There are 4 ways to turn a row about zero (a turn may also mirror it). The second row of each pair is the first, turned, with some noise. The first 36 pairs use one turn. New pairs use 2 turns, one after the other, and a turn may come again.
Some pairs, each with its turns in order after it:
[ 2.83  1.49 -0.21 -1.51  1.33  0.33 -1.81 -1.01]
[ 0.24  0.36  0.31  0.47 -0.19  4.15 -0.80  0.65] -> Z619

[-2.03 -2.53  1.38  0.20 -2.02 -1.46 -0.24 -0.01]
[-1.23  0.80 -0.91 -1.14  0.58 -3.65  0.64 -0.16] -> Z868

[ 2.35 -0.88 -1.76 -4.12 -0.99 -1.06 -0.66  1.47]
[-0.78 -3.25 -1.93 -0.52 -3.60  0.41  1.66 -0.01] -> Z868

[-2.16  0.74 -0.55  1.78  0.65  0.04 -1.27  2.49]
[-0.95  0.78  1.17 -0.63 -2.13 -2.29 -1.64  1.21] -> Z967

[-0.37 -1.08  2.27  1.92 -0.43  0.21  1.30 -1.04]
[ 0.58 -0.68  1.60  0.52  0.20 -1.29  2.64 -0.67] -> Z619

[ 0.32  0.58  1.86 -0.42 -0.67 -2.65  1.92  0.67]
[-0.37  1.25 -2.71  1.06 -1.10 -1.08 -1.32  1.14] -> Z868

[-1.44  0.52  3.70  0.20  1.51 -2.30  0.27 -2.18]
[-1.84  1.84  0.49  1.89 -1.29  2.53 -0.76 -3.17] -> Z967

[-0.18 -0.17 -0.62 -0.07 -0.87 -1.27 -0.50  0.49]
[-0.64 -0.85 -0.10  0.57 -0.53 -1.22 -0.15 -0.25] -> Z868

[-3.03  0.40 -0.12  4.34  1.93 -1.05  0.69  0.27]
[ 1.25  2.70  2.94  1.27  1.18 -2.12 -2.69 -1.22] -> Z868

[-4.34 -2.08 -0.41  0.42 -0.86  4.34  1.81  0.06]
[ 0.85 -2.62 -3.56  1.32  2.88 -3.83  1.52  0.27] -> Z619

[ 0.08  0.75  1.05 -0.27 -0.15  0.85  0.36 -1.23]
[ 0.08 -1.24  0.12 -0.04  0.41  0.97  1.16 -0.46] -> Z619

[ 2.80 -4.34 -1.03 -1.79  0.63  0.72  1.62  0.62]
[ 0.99 -2.62 -3.64 -3.23  1.46  0.45  0.72 -0.85] -> Z967

[ 0.37  1.91 -0.71  0.11 -1.49 -1.10  1.76  1.02]
[ 0.63 -0.39  1.85  0.60  2.18 -1.11 -1.13 -0.36] -> Z967

[-0.33  0.54  0.93 -3.49 -1.65 -0.20 -0.94 -1.12]
[-0.59 -1.52 -3.28  0.04  0.83  0.12  1.88 -0.69] -> Z868

[-0.06  0.82  0.02  0.92 -0.50 -0.48  0.53 -1.16]
[-0.66  0.74  0.87  0.73  0.88 -0.05  0.75 -0.32] -> Z967

[-0.22  2.32 -0.75  1.51  1.17  0.70  0.22 -0.37]
[-0.11 -1.40 -1.86  0.74  0.86 -0.78 -1.61  0.80] -> Z321

[ 1.66  1.67  1.61 -1.50 -0.25  0.37 -1.98  0.14]
[-0.55  0.02  2.03 -0.51 -1.70 -1.54 -1.95  0.83] -> Z321

[ 0.38  0.00 -0.36  0.58  0.01 -2.63 -2.04  3.72]
[ 0.14 -2.19  0.18  0.64 -2.06 -3.22 -2.11 -0.92] -> Z967

[-1.14  2.42  1.47 -0.73  0.78 -1.16 -0.51  0.77]
[ 1.74 -1.18 -0.24  0.14 -1.82 -1.19 -0.58  1.66] -> Z321

[ 0.75  1.30 -0.67  0.05 -0.98  0.25 -0.01 -2.49]
[-1.70 -1.40  0.89  0.87  0.73  1.35 -0.16 -0.73] -> Z619

[-0.18  2.73  1.34  0.37  3.19 -2.22 -0.26  0.50]
[ 2.39 -2.08 -1.57 -1.83 -1.05 -1.78 -1.55  1.42] -> Z321

[ 0.38 -0.11  0.10 -2.21  1.44 -2.02  0.02  0.49]
[-0.43  1.93 -0.23 -2.43 -0.22  1.09 -0.15  0.72] -> Z619

[-0.25 -0.61 -2.03 -0.92  0.82  1.73  0.31  0.30]
[-0.55  0.39 -2.35  1.05  0.81  0.07 -0.51  1.16] -> Z619

[ 2.17  0.37 -3.01 -0.20 -0.28 -1.33  1.75 -0.48]
[ 1.39 -1.72  0.74  1.87 -2.28  0.06  0.45  2.34] -> Z868

[-1.35  0.01 -3.01 -0.97  0.27  2.74 -2.80  2.56]
[ 0.31  2.89 -0.63  3.27  0.10 -2.71 -0.97 -2.29] -> Z321

[-1.00 -0.95 -0.78 -4.34 -0.18 -1.41  0.54  1.27]
[ 1.30 -1.70 -2.97 -0.85 -2.41 -1.23  1.02 -1.70] -> Z868

[-2.22  0.12 -1.06  0.37 -0.68  0.28 -0.14 -1.36]
[ 0.17  1.65  1.57 -0.71 -0.55 -0.22  1.54  0.27] -> Z967

[ 1.01 -0.90  0.43 -0.01 -0.75  0.15  2.36 -0.27]
[-0.51 -0.71 -0.04 -1.12  2.13  0.93  0.13 -0.67] -> Z967

[ 4.34 -2.04  0.01 -0.10  0.56  1.33 -3.12  1.07]
[-1.35  2.82  2.66 -2.36  1.43 -1.68 -2.41 -1.72] -> Z321

[-0.48  3.65 -1.85 -0.76 -0.68 -1.65  2.19  1.16]
[ 0.76 -4.17 -0.31  1.87 -0.03 -2.12  1.39  0.10] -> Z321

[-0.31  1.97  1.87  0.24  0.55  0.18  0.80 -2.29]
[-1.08 -1.73 -0.97 -0.52 -1.29  1.02 -1.11  2.19] -> Z321

[ 3.46  0.21  1.22 -2.56  4.34  0.66  2.27  2.90]
[-1.51  0.32 -1.30 -4.39 -0.32 -5.22  1.32  0.54] -> Z321

[ 0.42 -0.08 -0.85  1.17  3.87  0.34 -2.53 -4.34]
[-0.85 -1.64  2.69  1.11  1.63  2.55  0.20  4.61] -> Z619

[-0.87 -1.51 -0.94 -1.03  0.17 -1.24  1.60 -2.16]
[ 0.94  1.19 -0.11 -1.27  0.76  0.59  1.74 -2.38] -> Z967

[ 0.10 -2.47  1.09  0.55 -2.46  0.32  0.59  2.20]
[ 1.90  1.85 -0.31  0.83  0.45 -2.45  0.39 -2.29] -> Z619

[ 2.21 -3.26  3.58  0.07 -0.84  1.00 -0.13 -0.86]
[-2.77  2.67 -0.94 -2.48  0.01  0.26  2.26  2.07] -> Z868

New pairs, each followed by its turns in order:
[ 0.28 -2.78 -0.24 -1.77 -0.43  0.92  1.90 -2.73]
[ 3.45 -0.36 -0.39 -1.30 -0.54  2.42  1.38  1.15] -> Z967 Z868

[ 0.10  0.07 -0.13 -1.20  2.26  1.11 -3.55  2.43]
[-1.04 -0.54  2.86 -1.47 -1.40  2.16 -2.50 -1.24] -> Z321 Z619

[ 0.00  4.34 -0.26  1.18 -1.15 -3.28  0.92 -0.91]
[-1.92 -3.19 -2.76 -2.80 -1.45 -0.21  1.06 -0.96] -> Z321 Z967

[-0.14 -2.35 -0.29  2.21  0.32 -0.23 -1.33 -4.34]
[ 0.76 -1.58  1.21 -2.03  2.92  3.00  2.03 -1.42] -> Z321 Z868

[-0.11 -0.32 -0.05 -0.47 -0.60 -0.60 -0.25 -1.17]
[-0.65  0.27 -0.09 -0.32  1.24  0.69  0.30  0.04] -> Z967 Z967

[-0.99  0.70  1.63  0.93 -0.46 -2.93  1.64  0.63]
[ 0.84 -2.06  2.38 -1.18  1.66  0.83  0.66  0.80] -> Z967 Z619

[ 0.43  0.65 -0.36 -0.34 -1.59 -1.64  0.03  0.15]
[0.22 0.59 1.77 0.15 0.19 0.07 1.53 0.43] -> Z967 Z619

[ 1.72 -0.39  0.13 -0.26  1.49 -0.61  0.37 -0.96]
[-0.26  0.31 -0.76 -1.42  1.96  0.66 -0.52  0.10] -> Z321 Z619

[ 0.35 -0.47  0.98 -0.38  2.77 -2.59 -0.30 -0.30]
[-0.64 -2.46  0.41  2.12  1.08  1.22 -0.99  1.27] -> Z868 Z321

[ 0.27  0.84  0.88  0.58  1.10  0.06 -0.24  0.00]
[-0.42  0.04 -0.56  0.78 -0.03 -0.16 -1.18  0.67] -> Z868 Z321

[ 2.90 -1.18  1.52 -0.16 -0.99 -4.34 -1.88  1.05]
[ 0.17  0.77 -0.03 -1.08  1.48  5.20 -0.05 -2.17] -> Z967 Z321

[ 0.61 -1.01  0.06 -0.40 -0.10  2.18  0.46  2.95]
[ 1.70  2.34 -1.22 -0.71  0.97  0.08 -1.93  0.37] -> Z967 Z619

[-1.48 -1.30 -2.09  0.59  0.13  2.47 -0.15 -1.05]
[-1.54 -2.85  0.05  1.35 -0.27 -0.39 -0.83  1.63] -> Z321 Z619

[-1.54 -1.01  0.01 -0.49  1.93 -0.55  0.78  0.84]
[-1.11 -1.88  1.60 -0.13 -0.69  0.39 -0.81 -0.18] -> Z868 Z321

[-0.84 -0.61  1.05  1.76 -1.49  2.62  1.47 -0.77]
[ 1.61  0.08 -1.94  0.65 -0.94  0.27 -3.04 -0.21] -> Z868 Z967

[ 0.07  2.19  0.40 -0.06 -0.79  4.34  0.64  3.70]
[-1.13 -1.66 -0.12 -2.79 -0.23  2.35  3.38 -3.08] -> Z868 Z868

[-1.60 -0.74 -0.02  0.77 -1.28 -0.43  0.35  4.34]
[-1.72 -2.09 -0.69  3.60 -1.10 -0.94  0.76  0.79] -> Z619 Z868

[ 0.09 -1.80  0.16 -3.88  2.31 -0.21 -0.41  0.67]
[-3.19 -0.42 -1.00  1.08  1.99  0.69  0.43 -2.68] -> Z868 Z619

[-1.80  0.76  0.03  3.34  4.17 -1.53  1.40  0.86]
[ 0.36 -3.61  3.21 -1.83  0.17 -0.91 -2.44 -1.71] -> Z619 Z967

[-0.51  1.21  1.56  0.17  1.31  0.05 -0.11  1.17]
[-1.49 -0.94  0.77  0.11  1.43  0.00 -0.24 -1.22] -> Z967 Z868

[-1.48  0.72  0.90 -0.05 -0.65  0.02 -1.50 -0.40]
[ 1.21  0.98  0.86  1.02  0.00 -0.05  0.98 -0.94] -> Z868 Z868

[ 1.27  1.24 -1.13  0.05 -1.11  0.55 -0.36  0.99]
[ 1.75  0.14 -0.47 -1.33 -0.03  1.16 -0.53  0.59] -> Z321 Z321

[-0.56 -0.17  1.20  3.36  0.39 -0.23 -0.90  0.07]
[-2.07 -2.51  0.21  0.13  0.24  0.29 -0.66 -1.77] -> Z619 Z967

[-2.29 -1.17  1.21 -3.66 -0.05 -0.06 -0.94  0.70]
[ 0.50 -2.98 -0.31  0.67  1.16  2.03  1.78  2.22] -> Z967 Z967

[-0.21 -1.07  2.86  0.32  1.15 -0.38 -2.60 -0.45]
[ 0.07 -1.74  1.04 -1.26  2.69 -1.98  0.01  1.02] -> Z967 Z868

[-1.37 -2.64 -2.83  0.90 -1.30 -0.75 -0.29 -1.51]
[-0.44  2.39  1.89 -2.10 -1.19 -1.05  2.37 -0.83] -> Z868 Z619

[-0.72  1.67  2.70  2.30 -0.43 -0.62 -0.49  0.07]
[-0.83  1.15  0.27 -0.43  3.09 -1.43 -1.20 -1.51] -> Z967 Z868

[-2.68  0.48  4.34 -0.31 -0.50 -1.24 -0.03  1.70]
[ 1.25 -2.42  1.05  3.76  0.55  0.19  1.24 -2.67] -> Z868 Z868

[-0.11 -0.10 -0.94 -1.27 -1.26 -0.41 -1.13 -1.97]
[ 0.32  1.31  0.45 -0.43  0.52  1.04  1.08 -2.14] -> Z619 Z868

[ 0.15 -1.52 -0.17 -4.08  0.37 -2.55  0.81  2.47]
[-2.27 -0.95  0.39  0.51 -0.70  1.55  4.73  1.40] -> Z967 Z868

[ 0.08 -0.33 -0.06 -0.49  3.56  0.96 -3.91 -1.41]
[-0.52 -2.11  1.45  3.67  3.20 -0.36  0.67 -1.02] -> Z967 Z321

[ 0.69  0.03  2.43 -0.26  3.28 -1.23  1.74  2.57]
[ 0.40 -1.46  1.06  0.32  2.36  1.24 -3.62  1.78] -> Z967 Z619

[ 2.14  1.85 -0.09 -0.50 -0.75 -3.65 -2.87  0.08]
[-2.71  1.53  2.61 -2.23 -1.10 -1.66  2.23  0.10] -> Z868 Z967

[-0.82  0.69 -0.03  0.25 -0.90  1.23 -0.21 -0.07]
[ 0.02  0.85 -0.72 -1.02 -0.72 -0.39 -0.39 -0.70] -> Z868 Z321

[ 0.42 -1.20  0.23  1.50 -0.86 -1.13  0.76  0.16]
[-0.96  0.44  1.16  1.20  0.33  0.52 -0.30 -1.49] -> Z619 Z967

[-0.06 -0.02 -1.02  0.81 -0.90  0.94  4.29  2.05]
[ 1.82 -1.39  0.69  2.69  0.56 -3.23 -0.42  1.43] -> Z619 Z868

[-0.18  0.11 -0.40 -0.85  0.02 -0.05 -0.21  0.55]
[-0.86 -0.17 -0.09  0.10 -0.63  0.35  0.19  0.40] -> Z967 Z868

[ 0.44  0.15  0.48  1.73 -1.34  0.66  2.26 -2.30]
[-0.01  2.81 -2.41  0.96  0.27 -0.53  0.90  0.25] -> Z321 Z321

[ 2.25 -1.92 -1.67 -0.55  0.25  0.05 -0.27  1.56]
[-0.02 -2.09 -1.19 -1.28 -2.50  0.93 -0.37  0.39] -> Z321 Z321

[-2.72 -0.60 -0.33 -0.12 -4.34  2.84  2.05  0.41]
[ 0.59 -0.48 -3.17  1.19  3.74  0.30  0.82  3.59] -> Z321 Z321

[ 2.45 -0.52 -0.15 -1.28 -1.42 -1.13 -0.86  0.62]
[-0.82 -0.19  0.38  0.87 -0.49  2.76 -0.48 -1.67] -> Z321 Z967

[ 1.40  0.02 -4.34  0.88  1.80  0.17  0.65  1.42]
[-0.63  0.11  3.04  0.17 -1.69 -3.33 -0.47  1.76] -> Z619 Z967

[ 2.66  0.21 -1.28 -1.71 -0.25 -0.42 -0.21  0.46]
[-0.78  2.46  0.80  1.83 -0.25  0.05  0.08  1.48] -> Z967 Z619

[ 0.68  0.74 -0.05 -0.43  1.87  0.94  0.83 -2.63]
[ 1.81  0.72  0.63 -2.78  0.11 -0.27 -1.18 -0.01] -> Z619 Z868

[ 0.80  0.21 -1.03  4.34  1.32 -0.71  1.33 -2.51]
[ 3.55  0.96 -0.14  2.93  0.79 -1.22 -1.66 -1.74] -> Z967 Z868

[ 0.37  0.78 -1.06 -1.35  1.52  0.24  2.32  1.33]
[ 0.49  0.90  0.00  2.09  0.66  1.31 -1.19 -1.85] -> Z868 Z619

[-1.83  0.22 -1.99  1.23  0.93  3.25  3.70  0.28]
[ 1.94 -0.89  2.56  0.52 -1.77 -4.26 -1.06  0.61] -> Z619 Z868

[-0.17  1.46 -2.17  4.34  0.59 -0.11  0.50 -0.06]
[ 0.21  1.02  3.81  0.04 -1.96  1.29  1.46 -1.74] -> Z321 Z868

